The groups are shells around one centre, one inside the other: the same stretched ball of 6 dimensions in 9 sizes.
Some rows, each with its group after it:
[-.32, .06, .34, -.36, -.39, .11, -.33, -.01, -.05, -.06, .15, .22, .29, .21, -.05, .13, -.55, .29, .03, -.25, .01, -.32] => j_717
[-.30, .23, -.07, .16, -.03, .24, .06, -.38, -.13, -.05, .07, -.05, -.06, -.03, -.06, -.26, .14, -.05, .14, -.01, -.05, -.22] => j_540
[-.24, .17, -.03, .01, -.13, .13, .03, -.29, -.13, -.01, -.01, .00, -.07, .07, -.01, -.11, .05, .02, .08, -.03, .02, -.23] => j_813
[-.31, .10, .23, -.35, -.30, .01, -.17, -.02, -.05, -.08, -.01, .19, .12, .25, .13, .16, -.27, .24, .00, -.14, .11, -.38] => j_998
[.38, -.12, .16, -.13, .01, -.06, -.14, .39, .06, .21, .13, .06, -.01, .05, .02, .36, -.22, .21, .05, .04, -.03, .45] => j_657
[-.65, .25, .31, -.31, -.29, .27, -.25, -.18, -.02, -.23, .22, .22, .32, .18, .06, -.06, -.38, .24, .12, -.23, -.03, -.61] => j_717
[-.19, .13, -.31, .30, -.05, .19, .13, -.45, -.21, .00, -.12, -.20, -.13, -.06, -.05, -.22, .33, -.23, .32, .09, -.04, -.14] => j_657
[.17, .00, .00, .22, .10, .10, -.05, -.01, -.04, .10, .09, -.09, -.03, -.13, -.11, -.02, .07, -.05, .10, .07, -.06, .30] => j_44
[-.06, -.09, .17, -.03, -.09, -.07, -.25, .10, -.02, -.11, -.16, .04, .22, .01, .08, .18, -.04, -.04, .05, -.02, .14, -.09] => j_540
[.13, -.05, -.09, .28, .10, -.07, -.01, -.09, -.09, .00, -.25, -.14, -.06, -.12, .01, .00, .34, -.22, .03, .13, .13, .14] => j_598
[-.53, .12, .10, -.04, -.26, .15, -.20, -.32, -.13, -.24, -.10, .04, .27, .07, .02, -.11, -.07, -.06, .17, -.13, .07, -.56] => j_598
[.34, .07, -.23, .66, .49, .09, .22, -.18, -.06, .11, -.04, -.29, -.29, -.38, -.09, -.27, .67, -.34, .02, .29, -.02, .52] => j_156
[.05, -.01, .00, .04, -.11, .03, -.08, -.07, -.10, .08, -.04, -.03, -.02, .02, -.07, .06, -.04, .00, .08, -.01, .03, .07] => j_44
[-.20, -.05, .40, -.38, -.24, -.08, -.36, .26, .05, -.14, -.03, .23, .33, .20, .18, .34, -.36, .23, -.02, -.14, .15, -.26] => j_657
[.30, -.01, -.18, .39, .27, -.02, .14, -.05, -.07, .11, -.13, -.20, -.23, -.19, .00, -.04, .46, -.21, .06, .22, .05, .38] => j_44
[-.43, .07, -.03, .06, -.26, .12, -.15, -.37, -.18, -.18, -.19, -.03, .19, .04, -.02, -.11, .03, -.15, .21, -.08, .08, -.46] => j_998
[-.24, .25, -.10, .36, .10, .32, .08, -.45, -.13, -.04, .13, -.13, -.07, -.18, -.16, -.40, .24, -.16, .14, .03, -.10, -.08] => j_156
[-.40, .17, -.02, -.13, -.18, .08, .02, -.22, -.10, -.13, -.13, .04, .00, .17, .19, .01, .10, .03, .15, -.02, .10, -.46] => j_813
[-.12, .12, .24, -.16, .01, .09, -.11, .12, .06, -.03, .17, .13, .07, .07, .12, .10, -.13, .21, -.01, -.03, .01, -.05] => j_44
[-.36, .30, .15, -.04, .04, .30, -.01, -.15, .02, -.09, .31, .09, .04, .02, .06, -.15, -.05, .16, .11, -.04, -.11, -.22] => j_717
[-.20, -.01, -.07, -.01, -.21, -.01, -.08, -.17, -.14, -.08, -.25, -.04, .06, .09, .08, .08, .08, -.09, .20, .00, .11, -.27] => j_109
[-.23, .14, .08, -.26, -.20, .08, -.02, -.04, -.05, .01, .05, .11, -.03, .22, .14, .13, -.14, .22, .11, -.05, .02, -.25] => j_540
[.13, .13, -.03, .34, .25, .13, .10, -.15, -.05, .08, .10, -.11, -.18, -.20, -.10, -.20, .28, -.09, -.04, .11, -.03, .28] => j_598
[.33, .03, -.20, .34, .24, .06, .17, -.05, -.07, .20, .00, -.18, -.29, -.16, -.05, -.04, .36, -.12, .11, .21, -.04, .45] => j_109
[.53, -.20, -.18, .35, .22, -.18, .05, .15, -.06, .17, -.27, -.22, -.19, -.17, .02, .19, .42, -.24, .08, .26, .11, .55] => j_717
[-.39, .03, .08, -.08, -.30, .05, -.22, -.23, -.14, -.18, -.18, .04, .24, .10, .03, .01, -.09, -.05, .15, -.11, .12, -.46] => j_109
[.19, .09, .07, -.03, .14, -.03, .09, .14, .02, .13, .06, .04, -.22, .03, .12, .13, .12, .15, -.10, .10, .05, .23] => j_998
[-.39, .32, .11, -.03, -.03, .27, .03, -.27, -.05, -.08, .22, .08, -.02, .04, .02, -.21, -.02, .13, .03, -.07, -.05, -.30] => j_540
[-.51, .10, .27, -.27, -.35, .07, -.28, -.15, -.07, -.23, -.06, .18, .31, .18, .08, .05, -.28, .12, .03, -.20, .13, -.58] => j_998
[.09, -.05, .11, -.07, -.16, .00, -.16, .05, -.07, .10, .01, .04, .04, .06, -.07, .15, -.20, .10, .03, -.05, .03, .11] => j_109
[.31, -.11, .35, -.25, -.02, -.16, -.21, .43, .09, .14, .07, .17, .04, .10, .07, .38, -.28, .29, -.21, -.03, .11, .32] => j_813
[.04, -.11, -.15, .27, -.06, .04, -.11, -.15, -.14, .00, -.20, -.17, .08, -.10, -.07, .02, .16, -.25, .29, .08, .02, .07] => j_998
[.24, -.03, -.03, .10, .12, -.11, .06, .09, -.03, .10, -.15, -.06, -.17, -.02, .10, .15, .26, -.04, -.03, .14, .12, .24] => j_598
[.37, -.06, .20, -.22, -.01, -.09, -.08, .37, .05, .25, .14, .11, -.11, .12, .04, .36, -.24, .30, -.08, .02, .02, .41] => j_813
[-.01, .05, .26, .03, .02, .00, -.16, .01, -.01, -.03, .04, .08, .08, -.04, -.05, -.02, -.07, .07, -.21, -.06, .11, .04] => j_156
[-.18, -.15, .16, -.23, -.35, -.15, -.32, .05, -.09, -.14, -.32, .09, .28, .18, .12, .30, -.18, .01, .08, -.10, .22, -.33] => j_813
[-.07, .24, .12, -.19, .02, .17, .09, .05, .03, .12, .31, .12, -.17, .13, .10, .06, -.11, .32, .03, .00, -.09, .03] => j_156
[-.44, .07, .07, -.18, -.36, .08, -.18, -.23, -.14, -.16, -.14, .07, .21, .18, .07, .05, -.14, .02, .20, -.12, .09, -.52] => j_598
[-.20, .15, .28, -.16, -.06, .08, -.13, -.01, .01, -.06, .13, .15, .08, .08, .05, .01, -.16, .20, -.13, -.10, .06, -.16] => j_109
[.11, .04, .21, -.16, -.03, .12, -.13, .22, .05, .14, .29, .11, .04, .06, -.02, .18, -.30, .28, .07, -.04, -.11, .23] => j_657
[.06, -.02, .09, .10, -.06, -.01, -.12, -.08, -.09, .04, -.07, -.01, .02, -.04, -.10, .00, -.01, -.03, -.07, -.03, .09, .08] => j_540
[-.02, .00, .05, -.19, -.21, -.08, -.06, .02, -.09, .06, -.13, .06, -.05, .18, .10, .22, -.07, .12, .03, -.02, .12, -.09] => j_717
[-.02, .02, .24, -.31, -.20, -.01, -.16, .17, .00, .07, .10, .16, .06, .19, .06, .26, -.33, .29, -.01, -.10, .04, -.02] => j_109
[.21, .16, -.36, .62, .39, .22, .32, -.33, -.11, .15, .05, -.31, -.37, -.31, -.12, -.33, .62, -.30, .19, .27, -.13, .41] => j_657
[.20, .02, .14, -.23, .04, -.12, .02, .32, .06, .13, .01, .11, -.15, .16, .24, .35, .00, .25, -.06, .08, .10, .18] => j_156
[.09, -.02, .15, -.28, -.13, -.05, -.10, .25, .02, .11, .05, .12, -.01, .19, .14, .34, -.21, .25, .06, -.01, .04, .08] => j_998
[-.21, .28, .23, .03, .18, .22, .00, -.05, .07, -.07, .29, .09, .00, -.06, .06, -.16, .03, .15, -.08, .00, -.05, -.06] => j_717
[-.46, .16, .03, .09, -.11, .17, -.10, -.33, -.11, -.22, -.09, -.01, .17, -.01, .04, -.17, .11, -.12, .16, -.05, .06, -.45] => j_598
[-.32, .02, .25, -.32, -.33, -.05, -.25, -.01, -.06, -.14, -.14, .17, .22, .22, .13, .19, -.25, .15, -.01, -.15, .17, -.43] => j_540
[-.29, .33, .29, -.02, .11, .29, -.04, -.13, .05, -.07, .40, .14, .04, -.04, -.04, -.23, -.12, .22, -.12, -.09, -.09, -.12] => j_156
[.04, .13, .15, -.06, -.01, .10, -.02, -.01, -.02, .13, .21, .08, -.10, .04, -.07, -.01, -.14, .21, -.10, -.04, -.03, .13] => j_813
[.17, -.05, -.45, .53, .16, .01, .18, -.27, -.18, .05, -.35, -.34, -.21, -.20, .02, -.08, .66, -.45, .34, .28, .04, .20] => j_657
[-.05, .12, -.05, .27, .15, .09, .06, -.19, -.07, -.04, -.06, -.09, -.09, -.13, .02, -.15, .33, -.14, .02, .10, .05, .02] => j_44
[-.06, .00, .03, -.07, -.18, .07, -.12, -.04, -.09, .04, .00, .01, .06, .08, -.02, .11, -.14, .06, .18, -.04, -.01, -.04] => j_44

New rows, each followed by its group:
[-.05, -.05, .01, -.11, -.24, .00, -.14, -.01, -.10, .04, -.09, .01, .07, .13, .02, .19, -.14, .05, .19, -.04, .04, -.08] => j_109
[.18, -.16, -.08, .14, -.06, -.10, -.12, .04, -.10, .05, -.25, -.11, .04, -.04, .01, .18, .13, -.16, .17, .09, .10, .16] => j_44
[.35, -.01, -.33, .59, .38, .06, .21, -.12, -.08, .12, -.13, -.32, -.27, -.30, -.03, -.12, .64, -.36, .22, .32, -.03, .48] => j_813
[.14, -.06, -.17, .19, .05, -.13, .08, -.07, -.11, .03, -.35, -.14, -.16, -.03, .12, .10, .41, -.20, .07, .17, .17, .08] => j_156
[-.04, .16, -.21, .19, .05, .14, .19, -.26, -.13, .09, -.01, -.12, -.24, -.02, .01, -.12, .29, -.07, .17, .12, -.04, .03] => j_717
[-.22, -.06, .24, -.33, -.41, -.06, -.32, .03, -.09, -.07, -.12, .16, .26, .23, .04, .25, -.38, .16, .04, -.18, .14, -.32] => j_998
[-.26, .20, .19, -.03, .09, .13, -.05, -.03, .04, -.14, .11, .09, .07, .00, .15, -.04, .07, .09, -.01, .00, .04, -.19] => j_717
[.20, .07, -.01, .16, .13, .13, .04, .00, -.03, .17, .18, -.06, -.15, -.09, -.09, -.02, .06, .05, .06, .08, -.09, .34] => j_598
[.65, -.23, -.30, .57, .32, -.17, .10, .06, -.10, .22, -.32, -.33, -.25, -.29, -.07, .09, .58, -.39, .09, .32, .09, .71] => j_657
[-.39, .27, .35, -.14, -.09, .24, -.15, -.16, .00, -.10, .31, .19, .14, .05, -.07, -.18, -.29, .25, -.14, -.19, -.03, -.28] => j_657
[-.23, .20, .11, .09, .09, .22, -.03, -.14, .00, -.09, .17, .02, .05, -.06, .02, -.15, .06, .03, .07, .00, -.04, -.11] => j_44
[.46, .06, -.03, .09, .34, -.03, .21, .29, .08, .26, .14, -.04, -.37, -.04, .15, .19, .27, .14, -.03, .24, -.02, .57] => j_657
[-.56, .22, .36, -.46, -.30, .09, -.20, -.03, .01, -.21, .08, .28, .22, .29, .22, .11, -.33, .32, -.04, -.20, .11, -.62] => j_156
[-.44, .25, .17, -.23, -.17, .18, -.05, -.16, -.04, -.11, .13, .15, .06, .17, .12, -.04, -.14, .21, .06, -.11, .01, -.42] => j_598
[.12, -.02, -.14, .44, .23, -.03, .04, -.15, -.08, -.05, -.26, -.20, -.07, -.23, .02, -.10, .51, -.34, .06, .19, .12, .16] => j_156
[-.28, .10, -.03, .14, -.10, .10, -.06, -.32, -.14, -.12, -.14, -.06, .06, -.02, -.01, -.14, .15, -.14, .11, -.01, .07, -.28] => j_109
[-.10, -.15, .20, -.26, -.31, -.16, -.32, .15, -.05, -.10, -.26, .11, .26, .18, .13, .35, -.22, .06, .06, -.09, .20, -.23] => j_717
[-.50, -.01, .10, .05, -.35, .10, -.35, -.35, -.17, -.28, -.22, .00, .41, .01, -.09, -.11, -.13, -.19, .19, -.17, .11, -.55] => j_657
[-.26, -.06, .21, -.16, -.31, -.04, -.32, -.05, -.09, -.15, -.18, .10, .30, .12, .03, .14, -.22, .02, .04, -.14, .16, -.34] => j_598
[.37, -.15, -.26, .42, .17, -.05, .05, -.01, -.10, .13, -.24, -.26, -.13, -.19, -.03, .07, .42, -.31, .23, .24, .03, .43] => j_540
[-.39, .21, .56, -.50, -.20, .16, -.29, .18, .11, -.12, .38, .36, .27, .23, .11, .13, -.58, .49, -.14, -.25, -.01, -.33] => j_657
[-.09, -.11, .06, -.02, -.16, -.15, -.18, -.01, -.09, -.12, -.35, .00, .15, .06, .13, .19, .09, -.11, .05, .01, .23, -.20] => j_156
[.05, -.12, -.12, .23, .00, -.08, -.08, -.07, -.11, -.06, -.33, -.15, .05, -.08, .07, .09, .30, -.26, .19, .12, .14, .02] => j_540
[-.38, .13, .05, .12, -.18, .25, -.16, -.37, -.14, -.12, .06, -.02, .19, -.04, -.15, -.23, -.09, -.07, .18, -.11, -.05, -.30] => j_717
[-.18, -.06, .18, -.37, -.38, -.06, -.25, .10, -.06, -.03, -.11, .15, .19, .27, .12, .33, -.34, .19, .12, -.13, .11, -.28] => j_998
[-.45, .14, .14, -.34, -.37, .14, -.16, -.13, -.09, -.09, .04, .15, .16, .26, .10, .10, -.31, .21, .20, -.16, .01, -.49] => j_717
[-.09, .16, -.01, -.05, .00, .07, .09, -.06, -.04, .04, .03, .02, -.15, .09, .13, .04, .11, .10, .07, .05, .02, -.06] => j_109
[.38, -.15, -.29, .24, .06, -.06, .09, .04, -.11, .21, -.20, -.22, -.20, -.06, .01, .19, .30, -.18, .29, .22, .00, .41] => j_657
[-.39, .13, -.12, .29, -.07, .15, -.03, -.49, -.18, -.20, -.22, -.13, .08, -.09, -.03, -.28, .31, -.29, .16, .01, .08, -.39] => j_156
[-.13, -.01, -.20, .04, -.20, .04, .00, -.19, -.16, .00, -.22, -.10, -.02, .09, .07, .09, .14, -.12, .34, .06, .04, -.17] => j_813
[-.18, .23, -.15, .10, .05, .14, .21, -.26, -.10, .01, -.02, -.06, -.23, .03, .12, -.12, .32, -.03, .13, .10, .01, -.15] => j_813
[.04, -.10, .04, -.05, -.14, -.16, -.12, .04, -.09, -.02, -.30, .00, .04, .08, .11, .22, .07, -.05, .01, .02, .20, -.06] => j_717
[.03, .07, .38, -.21, .06, .00, -.16, .29, .12, .01, .20, .19, .08, .06, .11, .19, -.21, .28, -.17, -.04, .05, .10] => j_717
[-.21, -.09, .24, -.31, -.42, -.05, -.35, .03, -.09, -.06, -.11, .15, .28, .21, .01, .25, -.41, .15, .07, -.19, .12, -.29] => j_998
[-.17, .13, -.08, .26, .03, .29, -.03, -.28, -.09, -.02, .14, -.11, .05, -.13, -.12, -.21, .09, -.11, .29, .03, -.14, -.02] => j_657
[.07, .11, -.04, .26, .23, .16, .07, -.05, .00, .04, .12, -.10, -.09, -.15, .01, -.09, .25, -.07, .13, .14, -.07, .22] => j_598
[.02, -.14, -.10, .20, -.09, -.06, -.14, -.10, -.13, -.05, -.32, -.13, .11, -.06, .01, .09, .19, -.25, .20, .07, .12, -.02] => j_598
[.48, .08, -.33, .61, .52, .07, .35, -.09, -.04, .23, -.01, -.31, -.46, -.32, -.03, -.16, .72, -.27, .09, .36, -.06, .66] => j_156
[.23, -.07, .24, -.19, -.08, -.05, -.18, .29, .03, .16, .12, .12, .03, .09, .00, .29, -.29, .25, -.04, -.04, .02, .27] => j_598
[.37, -.03, .29, -.09, .16, -.06, -.11, .39, .11, .17, .19, .11, -.05, -.01, .03, .25, -.14, .25, -.18, .04, .03, .46] => j_717
[.53, -.22, .15, -.14, -.01, -.27, -.12, .44, .02, .25, -.11, .05, -.10, .08, .07, .47, -.11, .17, -.13, .07, .14, .50] => j_657
[.22, -.02, .42, -.10, .08, -.02, -.25, .31, .10, .08, .23, .16, .12, -.04, -.07, .16, -.30, .25, -.25, -.07, .04, .32] => j_657
[.25, .01, -.09, .46, .32, -.03, .09, -.10, -.05, .04, -.16, -.18, -.17, -.26, -.03, -.13, .50, -.27, -.08, .20, .11, .34] => j_657
[-.29, .26, .00, .11, .03, .29, .05, -.28, -.06, -.04, .19, -.02, -.04, -.04, -.02, -.22, .08, .02, .15, .00, -.10, -.16] => j_598
[.29, .02, -.04, -.06, .11, -.06, .12, .22, .02, .21, .02, -.01, -.26, .08, .17, .27, .14, .14, .07, .16, .02, .32] => j_813
[-.07, .10, .26, -.15, -.14, .15, -.18, .01, -.02, .08, .28, .14, .09, .07, -.13, .02, -.38, .26, -.04, -.14, -.07, .03] => j_156
[.18, .07, .15, .11, .12, .01, -.02, .01, -.02, .11, .08, .02, -.12, -.08, -.08, -.03, .04, .07, -.21, .02, .06, .26] => j_657
